The rows of a group lie close to one hidden flat surface of 8 dimensions, which passes through zero. Surfaces can cross.
Known rows, each followed by its group:
[-18  41 -27 -35 -27 -11   1   0 -15 -33  -3 -39 -27  -3 -26 -14  41   7
   8 -26 -10 -16] : j_555
[ 56 -27  -7  32  -3   8  13 -19 -16  -7  19  38 -17 -15  25 -10 -35  -7
  27  41  18  47] : j_555
[ 31  26   4  -9 -10 -16 -38   6  16  44 -16  10  33 -14  14 -19 -16 -31
  15  10   9  10] : j_788
[ 45  -5 -26  24 -49 -20  -2  27 -11 -47   6   7  -3   2  47 -22 -40  -3
  -9  12   0   5] : j_788
[-29  26   8 -36 -11  13 -27  -8   4  42 -28  -1  34 -49 -32  16  33 -23
  36  10  24 -12] : j_788
[-17  18   4 -19 -40 -19  15  22 -16  13 -29  61 -13 -23  12  39  35  14
 -18  29 -18 -20] : j_890
[ -4  -6  -8 -10 -24   1 -18 -19 -48 -19  -6  19 -30 -63 -15  12  23  -2
  39  51   0   9] : j_423
[ 49 -15 -20  33  -8 -13  -7   5  15 -37  38 -54 -15   5  17 -55 -53 -17
  16  -8  25  19] : j_890
[ 29 -22 -43  37 -21 -35  45  25   4 -52  29  47 -10 -21  42 -10 -20  25
  -6   2  55  30] : j_788
[  0 -17 -12  33   7 -21  24  22  21 -25  16  31  14   6  28   1 -18  22
 -27 -23  28   6] : j_268
[ -5 -27  35  14 -40  12  30  50 -24 -27  -5   8 -12  11  -4  30 -35   1
 -16  11  21 -53] : j_423
[ 15   7  31   8  33 -42   6  24  34  67   3  57  14  38  29  13 -42  -4
 -54 -10 -11 -16] : j_268
[-32   6  -7   0  -7  14 -20  -1 -14  11  -4   3  41 -73 -18 -12 -18 -20
  41  35  57   0] : j_555
[-18  13  -3 -17 -26 -15 -31  15   2   7  -9   3  -3 -33  -2  -6  19  -2
  -7  17 -17 -15] : j_555
[-44   6  11   1  16  59  30  -7  13  -8  -4 -48  52  41   3 -22  -7   2
 -14 -24  16 -10] : j_423
[  6   9  -6 -15  26  -5  -4 -33  10  48  14  12 -17 -42 -35  -4  26 -12
  39  15  26  27] : j_788
[ 30   4  33 -28  12   3  22   1   3  48 -19  39   9  55   8  42  -9  -6
 -21   3 -32 -13] : j_54
[  8 -28 -40  -8 -23 -11  -5  31  11 -21 -11  20   8 -16  54   9 -19   9
   0  20 -20  30] : j_788
[ 10  40  38  45   7 -31 -29  -8  17  40  28   6 -34  -5  -9 -69   0 -14
 -43  26 -21 -18] : j_54
[-15  -4  -7 -43  61  29 -20 -34   4  45 -10 -25  24  19   6   7 -31 -17
  28  11 -41  31] : j_788
[  0 -41  16  32 -27   5  15  45 -10 -32   2  20   6  20  47   3 -66   9
 -44  30 -19 -25] : j_423
[ 44 -36  -8  37  16 -10 -56  12  59  11   8 -24  47  -6  28 -21  -9 -13
  16 -46  31  35] : j_783
[-22  26   0 -33 -12   8 -40 -20  -3  21 -13 -37 -11 -36 -35  -8  52 -15
  25  12 -23   2] : j_555
[ -8  10 -11 -16 -32  21  11  -1 -30 -12  -3  -8 -17 -18  -8 -10   1 -12
  17  38  -5  -3] : j_268
[-46  -7  15   5 -12   2 -48  23  15 -24 -10 -34  18  -2   9  -9  26  10
 -30 -20 -35 -24] : j_54
[-19 -25  -5 -11  34   4 -11 -11   2  -6  -1 -20   6 -18 -28  34  20   5
  34 -28  23   7] : j_268
[ 30 -27   1  18  41 -22  41   2  -4  -4  32  25 -30  32   3   8 -69   5
 -10  -5  11   1] : j_268
[ 22   0 -35  40  12  -6  72 -19 -21 -52  47  28 -33   7   7 -29 -34  21
  -3  15  46  21] : j_54
[ 52   4  -1  39  40 -26  66 -32 -32 -26  22  80 -37  51   8  16 -16  30
 -23  -6   5  19] : j_783
[ -1 -26  19  -3   3  18   9  -8 -19   9  -1  10 -30  -2  -5  18  -3   2
   8  34 -23  -2] : j_555
[-12  14 -14 -44  38 -22 -13  -7  18  60   1   2  10 -43 -35   2 -18 -24
  42  -2  35   5] : j_555
[ 14   9   0 -40  21 -23 -46 -12  -6  54 -20  20 -11 -16   8  11  -4 -22
  13  42 -60  24] : j_423
[  6 -11   2 -37 -11 -13 -29  17  18  36 -22   4  -3 -16   0  28  11  -9
  10  11 -23  -1] : j_783
[-14  10   2  17  10   3   6   0  15  -3  14 -11  13  -7  -2 -31 -19  -1
  -7  -1  30  -4] : j_890
[-36 -10 -33 -46  -3  -2 -16   2  13  13 -13  12  -3 -42  17  14  24   9
  15  28 -35  31] : j_54
[-22  -3 -25  11   2  11 -30 -21 -30 -30   1   0  11 -34  22 -28 -10   6
  12  39 -20  34] : j_423
[-11  17  19  44   7   5   4   5  24 -12  13 -12  28  26   8 -39   5   3
 -36 -22  11 -17] : j_54
[ 19 -10   7  15  17   4 -17  -2  26  15   0   2  19  30  20  -7   6   0
 -21 -20 -16  15] : j_555
[ -3  26  15  -7 -12 -17  16   9 -19   6   2  19  -6  -5 -19   9  -7  -7
   2   4  28 -38] : j_54
[ -5 -16 -21 -28 -36  -3 -32  23   7  -3   1 -44   6 -47  -3 -11 -20 -21
  37   9  23   3] : j_783
[ -2  37  33  33  18 -14  -1 -20   5  41  11  45 -14  25  11 -28  17   8
 -58  29 -55 -11] : j_783
[ 19 -22 -24 -26 -25  -1  30  34 -34 -36 -13  11  -2   9  30  17 -81  -8
  21  26   6  -5] : j_890
[-26  26  19   3 -22  32   4   0 -27 -47  -3 -52  14  18 -37  -9  31  -4
  -1 -39  28 -47] : j_890
[ 41  -5  11  13 -58  -7  47   4 -40 -21  -2  59 -71 -15  -8  46  37  16
  -5  47  -1   3] : j_423
[-13  30   6   4 -15  16  -4 -10  -2  -2   3 -18  14 -12   5 -39   5 -10
  -4  14   0  -8] : j_268
[-69 -35  11   3  57  23 -31   0  37  28  12 -53  27 -20 -18 -19 -26  -6
   2  -8   6  -5] : j_268
[ 23  -6  -9 -29  34 -13   9 -25  -3  22 -17  46  -4   9  -7  68  37  17
  17 -26  -6  23] : j_783
[-39 -10  -8  -3 -34  -1  34  41   6   3  -3  45   8 -19  39  -2 -31  15
 -31  43   2 -20] : j_268
[ -8  21  -3 -11 -26  -4   3   4 -11  12   7 -10  -3 -34 -19 -22 -14 -19
  22  23  28 -12] : j_890
[ 46  -6  12  -9 -12  -5  19 -14 -52 -17  14 -14 -75  22 -20   9 -25 -11
  11  35 -38 -14] : j_788
[-48  20  -2 -35  -5  35   5 -35 -12  18  -8 -18 -18 -46 -37  -1  47   0
  29  33  -5   5] : j_783
[-19  14  20  28   1 -29  -5  15  42  36   5  57   5  -8  22   2  52  25
 -56   2 -18  -7] : j_890
[ -5  20  68  23 -21  30  28   7 -45  -2   7 -12 -22  59  -4 -26 -58 -19
 -50  48 -37 -66] : j_783
[-11 -14  20  15 -39 -11 -35  34   8   2  -4  -4  -3 -55 -18   1  24  -5
   0  12  24 -25] : j_423
[-58 -21   7  15  40  -2   3  23  40   9  17  -5  32 -10  -4  -7 -13  13
 -26 -21  27 -19] : j_555
[ 24   4   1 -52 -32 -76 -26  69  25  70 -44  85   3 -26  21  62  -1  -7
 -14   5 -22 -23] : j_54
[-13   5  12  29   8   7  11   9   8 -20   9  -9  22  20   9 -11  -1  12
 -29 -25  16 -18] : j_890
[-54 -15  12  23 -38  39 -18  43   0 -73 -29 -52  74  51  43 -19  -2  16
 -52 -42 -32 -39] : j_788
[ 19 -30   3  11  21  42  49 -17 -31 -46   4  -7 -14  79  23  21 -35  18
 -11   1 -33  11] : j_54
[ 41  12  22 -10 -15 -16  16  -5  33  58  -5  36 -35  17  18  15  35  -2
 -14   6 -24  15] : j_423
[-34  -4 -39   1   9  28   0 -22  -3 -31   6 -25  21 -36  -7 -17  13   6
  33   0  36  29] : j_890
[ 46 -24   1  46  18  -5  15 -19  33   6  30  33 -28  25  29 -12  23  20
 -34   1 -16  36] : j_783
[ 20  26 -11  -3 -12 -10 -24 -18  16  23  -7   4  12 -24  -3 -10  50  -7
  18  -5   8  32] : j_268

New rows, each followed by its group:
[-46  24 -28  -4  13 -42 -40  23  67  31   5 -16  50 -44   4 -48  13  -5
 -12 -45  38   1] : j_555
[  0  -5 -32 -29   1 -17  -6   7   6   8 -10   4   6 -26  -3  24  13   6
  24 -14   2  12] : j_783
[ 45  31   8  -6 -39 -15 -17  12  -7  15 -11   7  19  -4   1 -21 -24 -27
   5   8  23 -12] : j_788
[ 62 -38   5  23  32   9   0 -14   0  -5  14  -7  10  20  -6  16 -26 -12
  37 -30  40  35] : j_783
[ 51  11  -1   5 -32 -18  17  -3 -39 -28  21  -2 -41   3  -8 -12 -25 -12
  15  23   8  -8] : j_788
[ 35 -18  17 -63   0   0   9  -1 -34  37 -31  25 -37  22  -8  75 -20 -16
  25  32 -51  -4] : j_54
[ 32 -26  27  -1  11  -8 -27  12  -7 -11 -21 -14 -11  54   6  43  10   8
 -24 -38 -48 -22] : j_268
[ -7 -16  23   2 -31  23  16  15  -3   1  -6  10  -5   2   7   8   0   0
  -7  22   0 -16] : j_423
[-33  28 -21 -45 -10 -49   1  29  -5  14 -28  44  -1 -11  10  28  16  13
 -23  -4 -41 -29] : j_783
[  8 -26  38 -20  15  21  39  -7 -36   1  -9  10 -38  54 -13  53  -9   9
  -7   8 -42 -27] : j_555
[ 39  -5  -7   5  25 -43  60   3   7  23  18  84 -30   1   2  35 -24  13
  -3  -2  43  10] : j_788
[ -8  23 -19   5  -4  10  23 -17   5   8  19   8   5 -29   4 -46 -14  -9
  11  30  36  15] : j_268
[-16  40  82  23   2   6 -35   2  -2  38 -10 -21  18  50 -25 -22   7 -16
 -58 -14 -32 -75] : j_54
[  0 -20 -65   8   9 -17  23   9   5 -73  11  -2  33 -12   6   2  -5  26
  24 -55  66  31] : j_783
[ -9  24   8  -7  29   7  28 -17  -9  25  -6  18  24   2 -33  20   0   0
  18 -17  47 -12] : j_788
[  7  23   6   5 -44  -5 -28  23 -14  -6 -31  18  45  -6  17  -8  -7 -21
  -3   1  13 -14] : j_555
[ 19 -25 -11  36  16 -27  33  -6  10 -23  38  19 -58   8   6  -5   0  22
 -15  -5  -1  19] : j_788
[ -3  -9  12 -35 -18  -9 -11  32  -1  13 -28  -2   4  14   6  39  -8  -7
  -4 -10 -19 -25] : j_783
[-49  -8  21 -35 -12   6   6  36  -7  33 -25  21   5 -12   6  30 -28   2
 -15  34 -26 -38] : j_268
[-13 -30 -39  18  23  15  12 -23  -4 -50  26 -22  -4 -39 -23  -6   7  12
  46 -18  57  39] : j_268
[-25   0  18 -47  31   1  20   5 -16  35 -11   1 -14  14 -39  46 -17  -3
   7  -1  -6 -36] : j_555
[ 30  25  13  -4 -62 -50  16  41 -22   0  -2  39 -52 -14  -1   4  -6  -9
 -17  24  -2 -39] : j_890
[ 17  29  31 -28  47  23  -4 -49 -26  38  -5 -34   6  38 -35  -4 -33 -35
  31   0  -8 -14] : j_788
[ 47  40  30  63  59 -47 -13 -25  -3  28  18  55  18  39  21 -40 -32  -2
 -49  -6  -9  -5] : j_783
[ 45 -27  28  -1   8  47  41 -35 -50  -9  -4  13 -19  48  -4  41 -30  -5
  21  34 -10  13] : j_555
[-46 -37 -29  -1  10  17  15   0   5 -37   8 -11  -3 -20   9   9  26  29
   3  -1  -7  16] : j_788
[ 59 -13 -29   3  33 -79   1  21  13   0  25  26 -34  14   3   6 -50   2
  -8 -32  12   4] : j_423
[  2 -26 -17 -32  17  26  -8  -2 -12  -2 -19 -25  18  14  17  20 -42 -15
  36  14 -21  13] : j_890
[ 14  29  17 -33  38  -9 -16 -14   7  73 -33  27  46  20   4  21 -36 -34
  10  -8  -1  -3] : j_788
[-48  33 -16   7   8   1  29 -38   5   1  16  31 -30 -28  -4 -26  64  31
 -21  32 -16  25] : j_783
[ -9  21  43 -60 -12  31  11 -16 -30  65 -37  10 -20  -4 -41  54  32 -20
  33  39 -28 -25] : j_423
[-13  -7   7  10 -10  65  54 -14  11   0   9 -20  14  30  21 -26 -13   4
  -9  21  12  17] : j_423
[ 19  15 -20   8  28  -1  15 -26   9  12  12   5  20 -15  -3 -20 -25 -13
  28  -1  48  27] : j_788
[ 12  23  17 -12  26 -37 -37  -1   0  47 -20  25  18   0 -11   6 -18 -21
   0  -3 -10 -10] : j_783
[  1  -8  -3   1 -15 -10 -28   1  40  40   6   8 -27 -31  26 -18  29   1
  -9  28 -35  31] : j_783
[ 41   9 -17  -1 -12 -12 -24 -26   1  25  30  -5 -41 -36   8 -50 -14 -22
  19  56 -24  34] : j_268
[-15 -46 -65 -53 -15  29  -4 -14 -32 -32 -10 -17 -40 -54  14  13 -12  -1
  64  67 -47  59] : j_788
[-26  35  21   0  37 -11  34   8  24  61  -8  56  52  13  -6  14 -21   1
 -22 -16  43 -29] : j_268
[-46  43  39  -6 -26   2  29  15 -26  19 -14  31   8 -13 -43  10  11  -3
 -18  15  33 -70] : j_890
[-24  -7 -20 -29  -1  41   7 -23 -39 -31  -6 -41   0  -6 -10   1 -14  -4
  39  23  -5   6] : j_788
[-22  -8 -14 -33  -7  20 -18  13   5  24 -15 -21  42 -22  20 -17 -78 -26
  28  33  12  -2] : j_890
[-12 -39 -28  17 -27 -14 -24  19  33 -27  13  -1 -24 -34  39 -20  23  22
 -16  14 -37  38] : j_788
[ 25   3 -10 -15 -11   3 -16  -6 -15   0 -11 -12  -5  -4  14 -11 -25 -16
  21  25 -19  10] : j_788
[ -2  12 -29   5 -32   2  21 -14 -26 -39  13  -3 -25 -43 -20  -8  17   4
  29  20  36  17] : j_890
[ -7   4  -3 -13  30 -13 -22   4  10  14   3 -23  18   4  -7  -7 -28  -9
   6 -22   0  -3] : j_423
[  9  28  26 -17  25  29 -11 -20 -32   1 -25 -53  44  66  -7  -8 -53 -29
   2 -14 -25 -28] : j_788
[-25   1  35 -16 -37  33 -19   4  12  49 -27  12   0 -23   8  17  38 -13
  -7  47 -30 -12] : j_423
[  7  49  -8  -5 -51 -11  42   9  -9   6 -15  59  11  -3  20 -10   7  -5
 -18  31  18  -9] : j_268
[-13 -33   1   7   1 -24  12  18  18   4   8  39 -45  -8   8  34  36  35
 -24   0 -25   2] : j_788
[-24  27 -18 -46  -4 -30 -12   0   9   8  -2 -30 -47 -19 -31  -3  45   1
   1 -12 -30  -8] : j_555
[ 26 -30  -6 -12  12  13  -7  -8  -7  -2  -3 -13  -9  14   4  20  -7  -4
  27   4 -10  27] : j_54
[-41 -17 -18 -23  13  24  21 -11 -12  -7  -6   8  -8 -33 -23  39  27  18
  28  10   8   7] : j_788
[  8  -1  -8  21  21  12  22 -15  -3 -35  20 -17  15  25   8 -27 -28   3
   1 -22  17  12] : j_788
[  0  -8 -15 -53 -40 -11 -27  34  -8  11 -11 -32  -8 -32  -7   0 -44 -32
  34  24   2 -22] : j_783
[-38  -8 -12  15  15  30  13 -11   0 -31   1 -22  39   8   6 -17 -12  10
  10 -15  30   3] : j_890
[  8  11  -5  18  -6   6  19 -18 -16 -42  17 -32 -20   3 -26 -10  31   9
  12 -22  28   0] : j_890
[ 28  -1 -10  19  -4 -10  -2   6   7 -18  14 -23  -6   9   6 -28 -28 -11
   0  -6  10   4] : j_890
[ -3 -23   0  -4  17  15 -37 -17   1 -10   6 -55 -23  31  26 -26 -12 -10
 -11  16 -79  15] : j_788
[ 26  30  -5 -30   3   0 -27 -16  -8  46 -14  -4  24 -10  -3 -10 -33 -39
  38  20  13  16] : j_788
[  6  18   5 -29 -40 -12   6  12 -30 -28 -22  -5 -40  24  -7  24  28   6
 -19  -4 -48 -29] : j_555
[ -2  22  -7 -28  23 -33 -27   9  38  58 -13   2  26 -13  -4  -1  -9 -21
  10 -28  15  -3] : j_555
[ 36 -20  14  -5  15  -9  29   2 -23 -14  -8  30 -31  65  12  51   7  21
 -27 -17 -43  -3] : j_890
